The rows come from 6 hidden closed curves, with some noise, and rows from the same curve form a group. Each curve winds through 6 dimensions. The rows are also pushed far along 4 directions, which tell nothing about the answers.
Known rows, each followed by its group:
[ 11   0 -11  -5   9  -4  -5   1   1   7  -4   1   0  -1  12  -2   4]	k648
[-12   8  22   7  21 -24   6   9  10 -13  12  -9 -29  -2  -7   9   7]	k831
[ 13   1 -20  -1  -7  13  -1 -13   9   6 -10   2  -9   9  24   0   3]	k10
[  8  23 -27 -10  13  -8 -15 -11  13  10  -2   3  19  -7   9  -7   4]	k648
[  3 -21   7  20 -15  12   3  16 -11 -10  -2  -2  15   0  -1 -24 -11]	k757
[  7 -21   3  10   1   1   9   9 -10  -9  -1 -10 -15   2  -1 -12 -14]	k940
[  6 -12   6  -4  -2  -3  12   3  -9  -1  -6  -8  -6   2   2   5   1]	k10
[  3  -2  -1  -2  -3 -10   9   1 -11  -4   1 -12  16  -9 -12  -8  -9]	k104
[ -8 -14  18  -7  -6   6   5   5 -25  -7  10 -10   7   8 -20   6  -7]	k831
[  8  -1  -7 -10 -28  17   3 -15 -20  -4   2 -16  15  14 -10   1  -9]	k757
[  1  -8   0  -2   6  12  -6   3  13   2  -8   5 -29  17  18   5   9]	k831
[ 12 -32   3   6 -11  17  16   8 -17  -4 -11 -12 -22  13   7   0  -7]	k757
[-15 -11  19   9  13 -10   8  17   6   1  -2   8 -20  -7   5  11  10]	k104
[  0   3   8   1   5  -7  -6   4  -5  -8  10   3  26  -6 -13 -18 -11]	k940
[ 12  15 -29  -7  15  13 -19  -5  13  11 -12  13   7   4  17  -7   2]	k104
[  2 -27   6   5 -12  17   7  13 -22   5  -4   1  -7   3  -4   2  -9]	k940
[ -7   9 -16   4  10 -16  -5  -4  10   5   0  -2   3 -17  -3 -10  -5]	k940
[  7   1  -7   3   5   3 -10   6   8   0  -3   7  11  -1   4 -18  -2]	k940
[  0  -7  -3  -1 -18   3   4  -3  -2   3  -6  -2   8  -3  -4  -4  -2]	k757
[ -5  13  15   2  28 -27  -3   8   8  -8  14   4  -5 -10  -7  -1   1]	k648
[  6  -7   4  17  -1 -18   7  22  -1 -12  -5 -18  21 -17 -15 -33  -8]	k757
[  5   8  -2 -20  -8  -1   1 -15  -8   2   6  -6   5   7  -4  13   2]	k104
[  3  31  -9   6  24 -18 -11  -5  23  -6   7   3   1 -11   0 -11  -2]	k831
[ 13 -15  -3  -2 -14  29   0   0 -19  -5  -4   0  26  15   4 -11 -11]	k104
[ 11 -25  -1   1 -26  28  11  -4 -16  -4  -8  -9  -6  20  12   1  -3]	k104
[  3   4  -5  -1  24  -2  -1   6   6   9  -5   8 -41   1  12  22   8]	k940
[ 10 -10 -17   3 -11  14   4   0 -15   6  -9  -5   3  -2  -4  -4 -11]	k831
[ -3  10  -1   0  -2   8 -10 -13  16  -1   4  10 -13  13  16   8   8]	k757
[ -9 -15  10  11   3  -3   9  13  -3  -7  -2  -9 -16  -4 -12  -6  -7]	k10
[ -3   1  -3  -2   2   7   0 -13  -5  -5   7  -1   7   8  10   4  -3]	k757
[  8 -26   8  -1 -11  17  13  13 -16  -3 -13 -15 -15  18   2   6   3]	k648
[  5 -17   1 -19 -16  27   0  -5 -20   7  -5   6   6  18   0  13  -3]	k10
[  0 -11   8  12   6   1  -4  17   0  -8  -1   1   2  -2  -6 -20  -7]	k831
[-20  -2  22  17  22 -17   3  18  14  -3   3  13 -26 -11   5   9  12]	k104
[ -3  21  -8  21  25 -24 -10   3  28  -8   4   4   0 -21   3 -26  -4]	k940
[-10   6  10   5   2 -11   2  -2  21   0   1   2 -36   1   9  14  15]	k757
[-18  10   1  -7  -1   2   1 -22  12  -1   9  -1 -27  12  10  25  10]	k831
[ 15  -8 -15  20  10  -7   4  22  -6  -4 -13 -16  10 -18  -9 -31 -15]	k940
[-10  31 -11  10  12 -18  -9  -8  21   1   8   0 -10 -13   0   3   6]	k831
[-22  -8  39  -7 -10  -8  12  -2 -15  -8  21   3   4   4 -13  24   6]	k757
[  0  -7  -9  23  -1  -9   0  18  12   0 -12  -3   9 -20  -4 -31  -6]	k10
[ -2   6  -3  -2   7  -8   2  -5  -3  -1   5 -10 -11   1   1  11   2]	k648
[-12   8   2 -11  13  -9  -3  -5  13   8   0  11  -6  -6  -1  11   6]	k10
[  4  11   0   4   9 -23  -3   4  -8 -10  14 -12  34 -15 -13 -19  -9]	k648
[  2  12 -20  -6 -25  12  -8 -19 -10   3   7  -9  25   4  -7  -2  -6]	k104
[  9 -16 -22  20 -12  18  -2  11   3   3 -19  -3   2  -4   7 -26  -8]	k648
[  2   5 -12  -5   4  -8  -6 -12  10  -2   0   1  18  -7   1 -21 -10]	k940
[  0  19  -7  -6  29 -22  -9   3  15   4   1   6   4 -14  -4  -5   2]	k940
[  9 -14  -4  -1 -14  13   7   3  -6  -4 -13  -9  14   8   4 -11  -2]	k648
[ -4  -2  -1   7  21  -5  -2   4   8   4   1  12 -28  -6  10   6   0]	k757
[  5   4 -24  -5   1   4  -6  -6   5  12 -12   1  11  -5   5  -6   0]	k940
[ -1  -3  -2 -10 -18  11   6 -14  -8  -4  -1 -14   8  14   2   7   3]	k10
[-14  27 -13  -8  10 -18 -11 -23  12  12  14   6  -3  -8  11  21  13]	k648
[-18  21   6   0   4 -12  -5 -10  17  -2   9   2  -9   3   6  17  18]	k104
[ -7  -2  25 -21  -7   7  10  -8 -14  -2   9   4   3  19   1  36  13]	k940
[ -1  25  -1 -17 -10   0 -12 -23   6  -3  13   5  33   9  -2   1   5]	k104
[ 12   1 -24   6   4  17 -14  -1   5   1  -9   4  14   6  15 -19  -4]	k757
[  8   3 -10  21  11 -22  -1  20   4  -1  -5 -11   8 -24  -8 -26  -6]	k10
[  4   4   2 -12  -8   9   3 -19  -3  -8   6  -3   6  15   5   7  -2]	k757
[-10  17   6 -22  -8  -5  -1 -15  -5   3   8  -3  21   5  -9  23  13]	k831
[ 26 -29  -4  17 -16  11  10  21 -11 -10 -17 -14  16   1   0 -39 -15]	k104
[  8  -7 -27  -4 -17  27  -8 -11   6  12 -19   6   2   9  18  -6   1]	k10
[-15 -21  20   0 -15   5   8   9 -14   3   2   1  -7   2  -8  13   4]	k831
[-18  10  20   8  15 -23  -2  10   3  -3  15   4  -4 -15 -16   6   3]	k648
[ -4  25 -12  17   4 -20  -5   0  12  -4   6 -12  16 -20 -13 -16  -4]	k831
[ 16  -7 -24  13   6   7  -8  18  -2  10 -16   0   1 -11  -3 -24 -12]	k831
[  4  16 -20 -14   7   4 -11 -22  16  14  -2  17 -10   2  15  10   3]	k104
[ 12 -11 -10 -10  -1   9   0   0  -5   9 -12   4   7   4  12  -1   2]	k648
[-19  -6  19   5 -17  -8   9   5 -19  -3  13 -11   8  -6 -22  12   2]	k10
[ -4   6 -18  -9 -15  18  -4 -20  -5  -1   0  -8  21   7  -8  -6 -11]	k10
[  0  13 -15  -9   7  -3 -10  -7   6   6  -4   7  29 -11  -7 -14  -8]	k10
[  8   4 -13  -4  13  15  -8   3  15   4 -16   5 -22  13  13   2   7]	k648

New rows. What belongs after each?
[ -3  -1  -7  16  21  -1  -7  18  11   5  -8  11  -8 -10   7  -9   3]	k104
[  3 -12  15   5  11  -7   6  22  -8  -5  -2  -2   7  -6  -8  -8  -2]	k104
[ 14  15 -15  -3   1   8  -6 -12  13  -1  -6   2   0  10  14  -2   4]	k831
[ 15 -35  -2   7  -8  18   9  16 -15  -4 -16  -5   9   1  -2 -26 -19]	k831
[ -8  -9   2   9   7   3   4  -1  13  -2  -2   1 -46   8  15  11   5]	k831
[ -8 -15  11  18  -2  -4   8  11 -10 -11   6  -9  -4  -8 -15 -14 -14]	k831
[  3  -9  -4  13  -3  -3  -2   6  -6   3   3   4   5 -11   3 -13  -6]	k648
[ 18  -4   1   8  10  -7  -4  21   2   0  -7   4   8  -8   3 -20  -1]	k10
[-19   3   0   6  11 -15   2   1  11   0   2  -5 -18 -10  -4   3   3]	k831
[ -1   3  -8   9  -2  -5  -6  -1  -1   3   4   7  22 -13   0 -17  -8]	k648
[-15  11  -4  -3 -15  -8   0 -18  -8  -5  14 -14  30  -6 -15  -4  -7]	k940
[  6   3   3 -18   4   9   1  -8   8   8  -7   8 -28  20  20  29  19]	k831
[ -5   1  16   0   7 -13   6   4 -17 -15  16 -14  26  -4 -17  -7  -8]	k757
[  3  -5 -17  18  -7   9  -4   7   9   2 -13  -1  -1  -6   6 -20  -3]	k648
[ 17  -8  -5   9   8  -8  -1  10  -4  -3  -1   1  15 -11   5 -26 -11]	k648
[-13  11   8  11   1  -7   1  -2   1 -12  13  -7   7  -1  -5  -1   1]	k104
[  6  -1  -3  12 -21   6   0   8 -15  -7   0 -15  33  -2 -16 -20  -9]	k831
[ -4   4  11  12  14 -26   3  24   7  -3  -2  -7   4 -20 -15 -12   4]	k831
[ -2  11 -13 -12   4   7  -8 -14   2   0   2  -6   7   9   1   3  -1]	k831
[  1  13 -13 -25   4  10  -7 -16   4  11  -6  10  11   8   7  16   7]	k648
[  5  12 -22   1   6  12 -13 -16  19   2  -4  12   0   3  15 -13  -6]	k831
[ -9   1  10  -1  20 -10  -3   8  -1  -1   7   1 -14  -3 -10   5  -1]	k831
[-11 -16  22  12  -2 -20  10  13 -13  -1  12  -5 -11 -11  -5   8   2]	k648
[  3  29 -12  -4  12 -14 -14  -8  20   1   4   6   5 -10  -6  -8  -2]	k757
[ -7  -1   6   3 -13   5   3  -4   1  -4   3  -5  -3  10   6   8   9]	k104
[ -8   7   9  15   5 -24   1   8  17  -3   3   4   5 -18   1 -10   8]	k10
[ -3  10  -7 -11   8   3  -2 -23   8   7   7  10 -27  10  21  27   9]	k648
[ 16  -3 -11 -10 -25  27  -4 -11 -19  -1   0  -3  17  17  -4  -5 -13]	k757
[ -2   6 -34   2  -4   9 -11  -9   3   8  -8  -3  24 -10  -4 -21 -12]	k831
[ 14 -31  22  10   0   6  15  32 -19  -8 -10  -1  -2   2  -4  -9  -5]	k940
[ -3  -7   7  -2   4  -1   7  -8  -1  -6   6  -5 -22   8   4   8  -2]	k940
[  1   1 -15   1 -22   2  -2 -14 -22   3  10 -11  40  -7  -6  -9 -10]	k648
[-13  26 -11   6  -1 -14 -10 -11  25   1   2   3  18 -14   1  -9   7]	k831
[ 18 -17   4  12  -5  13   6  13 -13 -10  -4  -8  -6   8  -2 -14 -12]	k831
[-12  23  17 -13  12 -19  -6 -10  22   3  11  18 -10   2  14  27  25]	k10
[ -2  20 -15 -12 -14   6  -9 -14 -12   4   6  -5  45  -2 -16  -2  -5]	k831
[  0 -28   5  16  -8  14  12  23 -10  -2 -16  -6  -8  -3  -9 -14 -10]	k648
[  2 -27  31  15 -18   5  15  18 -16 -16   3 -13 -13  10 -10  -6  -5]	k757
[ 15  -5 -30  -5   7  23 -16  -1   5  10 -17   9   7   6  11 -20 -10]	k831
[ -7  10  -2 -13  -7   9  -9 -14 -13  -4  13  -3  30   7 -13  -1  -8]	k831
[ -2 -13  20  11  13  -9   5  28  -3  -4  -2  -1 -11  -4  -5  -2   6]	k104
[  3 -10  -4  -7  -8  12   5 -14 -11   3   2   0 -16  14  16  17   0]	k648
[ -1   7 -33   2 -17  20 -12 -17   6   6  -9  -4  21   3   7 -14  -5]	k831
[-4  1  0 -9  9  4 -7 -3  7  3 -1 12  2  3  3  1  0]	k831
[-15   2  24   3  13  -8   3   9  -6  -8  12   3   7  -2  -8   9   4]	k104
[-14  -6  39   8  13 -23  14  26   0 -16   5 -12 -11  -4 -22   3   7]	k648
[  8   3 -20  22   5   2  -6   8  12   3  -9  -1 -23  -7   8 -12  -2]	k831
[ -9  10   8 -22   5  -5  -6 -20   1  -1  15   5   2   8  -1  13   1]	k940
[-15  -9   8   9 -18   4   3   4 -15  -5   7  -8  16  -4 -18  -7  -8]	k831
[ -2 -22  16   7 -10  -4  19  14  -9  -2  -6  -9 -16  -3  -4   7   3]	k831
[  4  10 -32  -9  -1  23 -13 -25   6   9  -3  10   2   7  12  -1 -11]	k831
[ -4 -13   4   2 -15  23   4   2 -13  -1  -2  -6 -12  14  -4  10  -2]	k648
[  0 -29   6   0 -17  29   9   5 -20   4  -9   3  -7  15  11  14   2]	k104
[  3   1  -8  10 -21   6   3   0 -14  -7   1 -20  22  -2 -13 -11  -7]	k831
[  0   7   5 -13   5   2  -8  -7  -3  -2  10   7  12   7  -4   3  -2]	k940
[ 11  18 -36  -2  10   9 -20  -5  12  16 -11  10   8  -7   6 -11  -3]	k831
[  0  -1  16  13   2 -15   2  22  -3  -7   3  -4  16 -13 -18 -16  -3]	k831
[ -4  21   7 -11  13  -2  -5 -15  14  -1  10   8 -30  14  11  28  13]	k831
[  7 -15 -19  -5   2  16  -2  -2  -1  15 -13   6 -27   5  14   7  -2]	k940
[  1  -8  -1  -8 -15  19  -1  -7  -7  -5  -2  -7  11  18   4  -1   0]	k831
[ 16 -11   6   8 -13 -12   8  11  -8 -10   0 -15   9  -8 -15 -26 -14]	k104
[-15  -9  21   4 -14   5   3   0  -7  -7  11   3   1   8   0   9   6]	k757
[  6   4 -19  12  13  -5  -2   5  17   8 -12   0 -33  -8  12  -1   5]	k831
[-13   8  12   3  -4  -7   2  -4  11   2   5   8 -12  -1   4  15  11]	k831
[-19  -8  16  13   3  -7   6   5   1  -6  10  -4 -29   0  -6   8   0]	k831
[  0 -12  19  -9   0  -1   8  12  -8   3  -2   2 -12   7  -3  16   9]	k831
[ 12 -15 -14  22  10   5   4  21   8   6 -21   0 -29  -7  14 -10   0]	k940
[ -3  33 -28   0   7 -12  -8 -20  21   6   0  -4   5 -10   5   2   5]	k831
[  3 -20   7   6  -6   3   6  14  -8 -10  -6 -10  17   0  -7 -22  -8]	k831
[  3  -6   2   7 -10  10   7   8 -18  -2  -2  -8  11   2  -7   4  -1]	k940
[  0 -14  -2  19  14   3   2   9  16  -2  -9   3 -47   1  16  -6  -1]	k831
[  5  15  -7  11  28 -12 -10  14  23  -5  -7   6   3 -13  -3 -25  -4]	k648
[-11  20   8   3   5 -24  -3   7  -2  -4  13  -4  32 -19 -25  -9  -2]	k831
[  4   3 -13   5   7   3  -5  -5  19  -2  -9   5  -4   2  14 -15  -1]	k831
[ -4  -3   4  11  -3 -18  13   9  -2  -4  -2 -12  12 -19 -14 -10  -5]	k831
[ 16 -20   5  -4 -10  14   5  11  -9  -1 -11  -4  -5  15   7  -2   2]	k104
[  7   6 -28  -8  -2  25 -14 -11   5  19 -11  17  -1   6  18   9   3]	k940
[ -9  -6  19   3 -10  -2   2   5 -12 -15  10  -8  27   2 -17 -13  -7]	k831
[ -2  -1 -16 -14 -10  25  -6 -19   1   4  -7   2   1  16   4   3  -5]	k10
[ 18   7 -37   0   0  15 -13  -6   7  15 -15   2 -10   5  20  -2   3]	k10
[  4   6   4  -2   6 -14   6   3 -12 -11   8 -13  32 -13 -23 -16 -15]	k831
[  2  21   6  10  21 -29  -8  10  14  -3  10   3   5 -16  -2  -8   7]	k10
[ -3  -6 -10   6  -2  -5   1   1  -2   3  -2  -6   2 -10  -5 -12  -9]	k940
[-20  26   8  -4   6 -14  -4 -18  26   4   9  13 -23   1  12  29  23]	k831
[ 12 -18 -23   3 -14  15   1   2 -18   5 -11 -10  22  -6  -7 -23 -20]	k940
[  7 -11  -7   7  11   7  -6  14  -8  -1  -4  -2   3  -3  -9 -20 -15]	k831
[ 15  -2  -6   2   5  15  -4   1   3  -1  -5   5 -22  12  13   0  -2]	k831
[ -1  11 -11 -25  12   4  -8 -25  15  12  -1  17 -15   9  19  21   8]	k940
[ 4 -1  1 -6 -9  2  0  0  7  2 -7 -3 -2  7  4  2  9]	k757
[ -9  -4  36  -7  -8 -15  15  -3 -16 -14  21  -6   0   3 -17  16  -1]	k104
[  8 -11 -15  14  18   2  -7  11   8   6  -7   5 -36  -5   9 -14 -10]	k940
[-14  25  -2   0  19 -20  -1  -8  22   6   3   4 -20  -7   8  24  19]	k940
[  4  -6   0  -8  -2  22  -5  -6  -4  -2   1   5 -10  24  18  12   7]	k757
[  1 -17   4   3 -27  18   1   1 -21   0   2  -4  17   9   0   0  -1]	k648
